The same things were measured in two ways. Each way mixes the same 10 hidden numbers, adds some noise and spreads widely along 5 directions of its own, which tell nothing about the thing.
Some things both ways: the first way, then the second way.
[-35  12   7  11  16 -25  -2 -13  -9   8  16  -9 -10  11  31 -23  20 -12
  30   9  23  20  32 -17   7]
[ -9  -5  12  33 -30 -11  17  42   9 -17  -3 -27   5   2  -8  29   5 -35
   1   9 -13 -24   4 -20 -16]

[  4   4 -14 -18  -6  10  -6  11   5  33  31  23 -30  -3  26  15   9  -1
 -39  20 -12  25   8 -46   1]
[ -7   1  41  -9  -1 -14  22  42 -21  10 -13  -2  24   8  12 -33 -36  14
  -8 -25 -21 -11 -20 -44  13]

[-20 -29  12 -14  36  24   0  46 -38 -26  -1   0 -14   0 -29  12  29 -18
   7  -4 -31  36 -20   5  -7]
[  1 -18 -21   3   6  16  -6   4 -35  -6 -24  54 -12 -11 -13 -12  -8  16
  -7  12 -44   9 -12 -57  26]

[ -1 -24  -2 -18  38  29  -2  19 -33 -24  16  27  -9  -5  -5  26  35 -14
 -27 -18 -24  57 -11  21 -10]
[-32  -3  13  10   5   9  45  58 -37   6 -12  15 -13  44   9 -37  -3  19
  24  12   1   2  -2 -19  26]

[  3 -30   9   9  17  19   1  15 -24  -3   9   2  -7   1   2   2   5  -7
 -28  -8  -6  28  12   5  31]
[  1  -9 -14   4   6   9   8  -1 -21  10  -7  42 -11  -7 -14   5 -12  12
 -13  21 -15  14   9 -23   4]

[  2  17  -4   7 -12  -2 -10   1  12  24  18  15  16  23   3  -5   4   1
  45   4   7  21  13  -1 -10]
[ 16   0   8 -15  17  -6   9  18   1  11 -13 -19  14   7 -11  12 -11 -11
 -16   0  -5 -29  -7 -23 -14]

[ 12  14  -9 -13   2  -2  22 -15  -1  13 -27 -27 -21  10 -15  -6   6  17
  32  12   7 -52 -30  14  -8]
[  5 -16  -5  30   2  -3   9 -45  16 -39  -4   3  -9   6  -3   1  47  21
  37 -11 -31 -25  30  28  41]

[ 17  -6 -13  15  -2 -15 -13  14  40   9  10  -9  30  -1  -5 -19 -19 -19
  25  19 -10 -10  14 -10  12]
[  3  -5 -19 -21   9 -20 -19 -26  12   0  24   0   4  -4 -25  12  -2 -13
 -13 -14   4  -2  11   4 -10]

[ -4  -5  14  17  10  -7  -2 -20   5  14  16  18  14   0  14  -8  10   2
  12   9 -10  15  30  -2  12]
[-11 -16  -3   6  -4 -21   6  20   3  18   5   5   5   9   4  -8 -22   0
  -5   2   0 -16 -13 -13  12]

[  1 -11  -5   0 -13 -14  -6  -6  18  24  -7  21 -32  -1 -16 -20 -52  14
  -5  21 -13 -31  -5  -1 -17]
[ 21   6  -3 -14  13   6  14 -25 -34  -3  -4 -18  18  28   4 -18  32  38
  11 -10  43  21  21  34  -7]

[ -8  -3  -5  -3 -22   4  -3   7  16  28   4   9 -17   4  15  10   1   4
 -31  15  -5 -10  27 -48  23]
[  8  -5  11  22 -17 -11 -27   1   9 -28  -5 -10   6 -21   0 -36   1  -3
  10  -8 -21 -25  10   1  15]

[-13  11  10  -3  11  14   5  26 -12  -5   5   6  -5   2 -19  17  18   0
  41 -15  -5  36  -7   2 -11]
[ -8  -1   2  -6   3   2  13  28 -18 -15 -13  -6   7  18  -7  -7   5  -9
   7  -6 -23 -16 -12 -41   9]

[-13  -8   1   4  -1  -2   4  23  -5   4 -15  -4 -33   8 -11  -9 -24  -6
 -10  17 -23  -7  14 -20  10]
[  8   8  -5 -10  -3   3  14  16 -37   5 -12   6   8   5  -3   1   2  16
 -19  -8  20  23   2 -14 -17]

[  5  -1  21  12  -3  23  -8  29 -11   7 -21  21   0  -9 -10  11  -2  35
  13 -10 -10  19  20  -1 -20]
[ 10   1   0  -9   0 -22 -26  -3  -3   1  -7  -9   6 -21   8  -9  -6  13
  -5 -30  20   3   2  17  -6]

[-15 -14  15  -8 -12  -9  -6  11  12  29  12   4  -4  -2   1  -7  -4   5
  13  15  12 -40  -5 -14 -13]
[ 48  41  -1 -25  31   9 -23 -49 -41  17  -4  25  13 -12  -1  -6 -16  18
 -19  14  -3  -3   3 -28   3]

[ 11 -21  -2 -17   8   7   6  24   2  19  37  15 -11   1 -15   4 -10 -30
  -8  25 -34   6 -29  -4   0]
[ 18  20  -5  -7   0   7  15 -11 -24   8  -8  -9   2  21  12   7  30  54
   3 -11  24  35  20  25  19]

[ -9  25   1  17   1   7   6 -17 -15  -1 -22   1 -28  16   1   2  10  33
  31 -21  26  21  17   4   5]
[-15   2  -2   5   0   9  26  36 -17 -14 -18 -15  -7   2   6  13  23  -5
   9  21   0 -11  18  -2 -13]

[  6 -11  -2  -4   0   9  11  -1 -29  24   8   5 -21  31  17  -6   1  -7
 -30  17  -9   3  18   2  19]
[ 36   3  -6  32  -1  11   5  -3  -2  11 -35  34 -26 -16  -5   4  12  43
 -18  11 -13  -7  20   7  28]

[ 19 -10 -34   0 -15  -3 -21   7  18  21  12   0  -9  22  22 -17 -15  -7
 -26  17  17 -11  18 -17   3]
[ 28  -4   9  19   5   3 -14 -26  17 -23  -8 -11  -8 -26 -23   0  20  -7
   2   3  -7 -20  47  34 -17]

[  7  -7 -14  -2  -9 -27 -20 -24  51  44  53  37  -7 -15  39 -15 -21  -8
 -28  35   2 -13  15 -37  -9]
[ 26  36   3 -16  10  -8 -14 -21 -16   9   9   2  21  -6  -2 -24 -10   4
 -20   9   3 -27   3 -13   0]

[ 10   1   3  10  -7  16  10   1 -25  18  11  -5  11  29  14   2  17   1
   4 -13  23  25  28  13  32]
[  8   2   9  63 -39  -4  25  27  40 -24 -13 -33 -20   0  -7  17  50   4
   4   8   4 -32  50  55  10]

[ -1 -22  10 -11   7  32   3  24 -14  -3  -2  27 -24  -3  -7  31  15  10
 -38  -7 -22   6  -5  -5  -3]
[ -1  16  10   5  -4   0  18  18 -34   4  -8  -3  11   1  24 -22   1  18
   4  16  24   0  11   7  -8]

[ -4 -25 -27  -1  -6 -13 -42 -33  30  21  10  32  -5   8  18 -24  -9  14
 -23  18   7 -14  28 -13 -14]
[ 16 -17  -5  22   5  11 -26 -15   2 -18  -2   5  -3 -12 -10 -51  11   2
  14  36  -2 -27  32  28   8]

[  3 -29 -25   7  14 -21 -49  -3  30  14  45  10   7  -5  18 -44 -10 -17
   8  21  12  23   5 -14 -14]
[  3 -30   5  -6  11   5 -14 -23  -4 -15   7   0  -2   0 -26 -10   0  -2
  16   0 -11  17  29   6  -9]

Other things, the second way, with their names:
(158): [ 22   3 -31  -4  -2 -10 -32 -22  19  -4  16 -31   8 -20 -15  51  11 -39
 -15  26  14  -8  19  12 -37]
(64): [ 21  27   1 -21   3  -8  23 -11  -3  19   7  -1  20  22  -5   0   5  35
 -27 -11   6   1   7  -5  20]
(285): [  6  -3  -9 -20  14  -4 -26  -7  -5   0  18  -9   5  16 -24  -1 -10 -22
   5   2  -5   1  -2 -23  -3]
(364): [-17 -22  -3  -4  -9 -15  26  44  -7  13 -10   6   3   8  -5  -6 -12  11
 -22 -16  11   7  -3  -8  -7]
(154): [  2 -20   8 -24  10  -3   7  13   6 -18  -9 -46  14  23 -16  20  15 -10
  11 -24 -21   1   0 -21  -1]
(385): [-25  13   8  -1  -9 -24  16  22  19  12  22 -16   3  14  11   4  -8  -3
   2  -2   0 -17   9   8  12]
(358): [ 38  11 -18   0  15  22   6  -3 -30  25 -28  32  -9  12  -7  -6   3  43
 -24  26   0   5  -1 -21  27]
(252): [ -2  31  -5  -3  -3 -11  -8   5 -16 -13   7  -1   2 -15  -2  -1   8 -22
 -10  -2   5 -20   6 -12 -18]
(137): [  5  46   1  25 -36  -3  26  23   0  13  15 -12  10   8  14  -7  16  22
 -25  35  16  -8  26  14  13]
(104): [-12  -1   7  19  -4 -27  12  -6  22  15  23  -2  -9  11   1  23  -9  -1
   9  -3  14  -7  22  32   5]
(81): [-10 -14  -5   0   6 -17 -19 -23  28  -7  15 -25  -3 -11   6  35   4 -11
  22   8  -9  -7  24  26   4]
(265): [ 29 -22  19  35  -4  -2   4  -6  -4   2 -15   9  -4  -3 -12   3 -13   8
   3   1  -5  -7  14   2  -4]
(174): [  6  23 -12  -3  -4 -13 -17   1  -7  -1  -3 -26   4 -36  17  50   7 -22
  -9  13  23  -9  15  13 -44]
(303): [ 22  -3 -17 -11 -13   6  -7 -22  -5  -4   7  -3  23 -20 -16   5  10  11
 -32  29   2  16  28   6 -22]
(383): [-24 -11   1 -36  25 -10 -40 -24 -18   4  29  -6  -1  20   9 -32 -18  13
  45 -17  11  45  11  18  19]
(322): [ 23  16 -15 -24  14   5 -18  -1 -27   3  -1  -8  17   9  -9 -27   6   4
 -10  16  19  -2   0 -14  -7]
(282): [  9 -14   5   2 -17 -15   2 -15  18 -21  22 -53  43   1  -4  26  10 -30
   1  21 -10 -23  12  -4 -24]
(182): [ 12 -38 -22  31  -6   6 -43 -26  13 -32  -7  24 -21 -38 -29 -24  12  -7
   5  17 -24  -5  35  19   4]
(80): [ 16  17  -1 -21  20   7  10  -6 -30   3   9  20  17  38 -25 -53  -3  10
 -10   3  -7 -16  -7 -41  26]
(2): [-26  12  27 -16   0 -24  14  45  -5  22  22 -22  17  34   7 -15 -35 -14
   2 -10   5  -9 -15 -27   5]
(319): [ 21   1  -5   6  -7 -11   8  -3  -9  24  -9   6  10  -8   7  41 -15  13
 -26   8   2   8  -5 -16  -4]
(325): [ 22 -10  16   4   7  -4  -2 -17   3   2  -6 -11  18 -11   6 -26  -2  21
  -1  15   5 -20  27  29  -4]
(293): [ -7   4  27   5   4   1  -6  19 -21  -4 -10 -15  -4  -2  22 -14 -10   6
  31   3   1   7  16   7   2]
(294): [ 11  -9  -5  12 -11 -20  -8 -35  33 -26  28 -26  12   5 -32  19  24 -25
   5 -11  -5 -17  29  20  -8]
(228): [-27 -23  -5 -12  15 -30   4  31   4  16   9   8   0  29   0 -20 -27  -7
  10 -23  -2 -20 -29 -22  25]
(160): [ 17  11  32   2   2  -2  39 -14 -18  13  13  -2  32  17  -7  10 -22  -3
 -12  22  -5 -10  13 -21 -21]
(220): [-10  25  -6 -27   6 -19  23  23   0  29  22   1   8  32 -11  16 -16  -5
 -28  -7   4  -6 -12 -31   7]
(273): [ 17 -11   4  28 -10  -8  13  -1  27   1   7  -5   0 -10 -30  18  -3 -23
 -20  22  -9 -32  28   9 -20]
(316): [ 23 -27  14 -16  10  -4  25  21 -21   4 -29 -16  23  22 -11  -5  -4  20
 -11 -30   5   2 -14 -23  -9]
(237): [  6 -36   4  55 -29 -23  13   3  25 -17  -5   7   0 -12 -12  11   1  -5
  -4  -4 -19 -29  10   6   8]

Some of these things the first way, each followed by its name:
[ -8 -15  18  -2  -7   8  -8   4   8  27  37  19  17 -15  -7   7   8   6
  21 -15  16  19  -4  -2   5] | (282)
[  4   6 -15 -13  16  -5 -11 -12   6   2  -8 -16  21   2   0 -10  39  10
  46   3  17 -13  -9  15 -24] | (81)
[-10 -26 -11   0 -14 -11 -39 -10  11  32  -4  -1  -4 -11  -6 -36 -17  29
   8   6  27  -7  14 -15  -3] | (303)
[ 14 -25 -21  -8 -17   5 -27  11  41  25  28  19  18  26 -14  -2  17 -11
  25  36 -23 -26 -22 -21 -13] | (325)
[  6 -40   7  23   3  22 -24  30  -2  -7  10  11  18   8  -6  -1   2  -1
  -7 -10  -7  34  24  -3  23] | (182)
[ -6   8   9  -4 -25  21   3  27 -29  23 -35   4 -25  19 -36  -1 -26  32
  28  -4  -9   6   8   5 -12] | (316)
[-13  14  -8   1  -6 -18 -14 -28  21  30  11   3  12 -14  27 -11  12  13
   9   2  26   7  40 -25   6] | (2)
[ 20  -7 -15 -28  16  17   9  20 -18   2  -2   1  12 -26   3  17   0  -7
 -41 -20  -4  28  13  19   0] | (220)
[ -2  -7 -16   7 -12 -14 -17 -22  -3  24 -19 -23   7  18  24 -38  -7  13
  -7   3  41 -24  48   0  16] | (273)
[ -6 -22  29 -12  -3  35  38  47 -45   4 -17 -16  -6  15 -25  33  15 -11
 -24  -4 -27 -14   4   2  41] | (319)
[ 16 -10 -19  -4  -8 -13   1  10  23  19   7 -17   5  -6   8 -16 -30 -19
 -26  14   7 -26  16 -11  24] | (294)
[ -7  -7   1   7  -8 -13 -10 -13   7  27  15  16   0 -18  23 -14 -31   4
 -31 -11  21  20  50 -12  22] | (285)
[-10  23   0  24   1 -25  -2 -10  36   6  -1  -1 -17  -3  22 -14  -9   3
  24  17  10 -16  24 -33   2] | (252)
[ -2 -29   6  -5  11  -1 -12 -11  13  27  61  20  26 -12  20   2  28 -17
 -11   4   8  20   2 -11  17] | (137)
[ 22  -4 -26 -24 -26   2  11   6  22  44   9 -10  -3   1  -9   2 -26 -13
 -27  25 -15 -33  -5 -21  27] | (64)
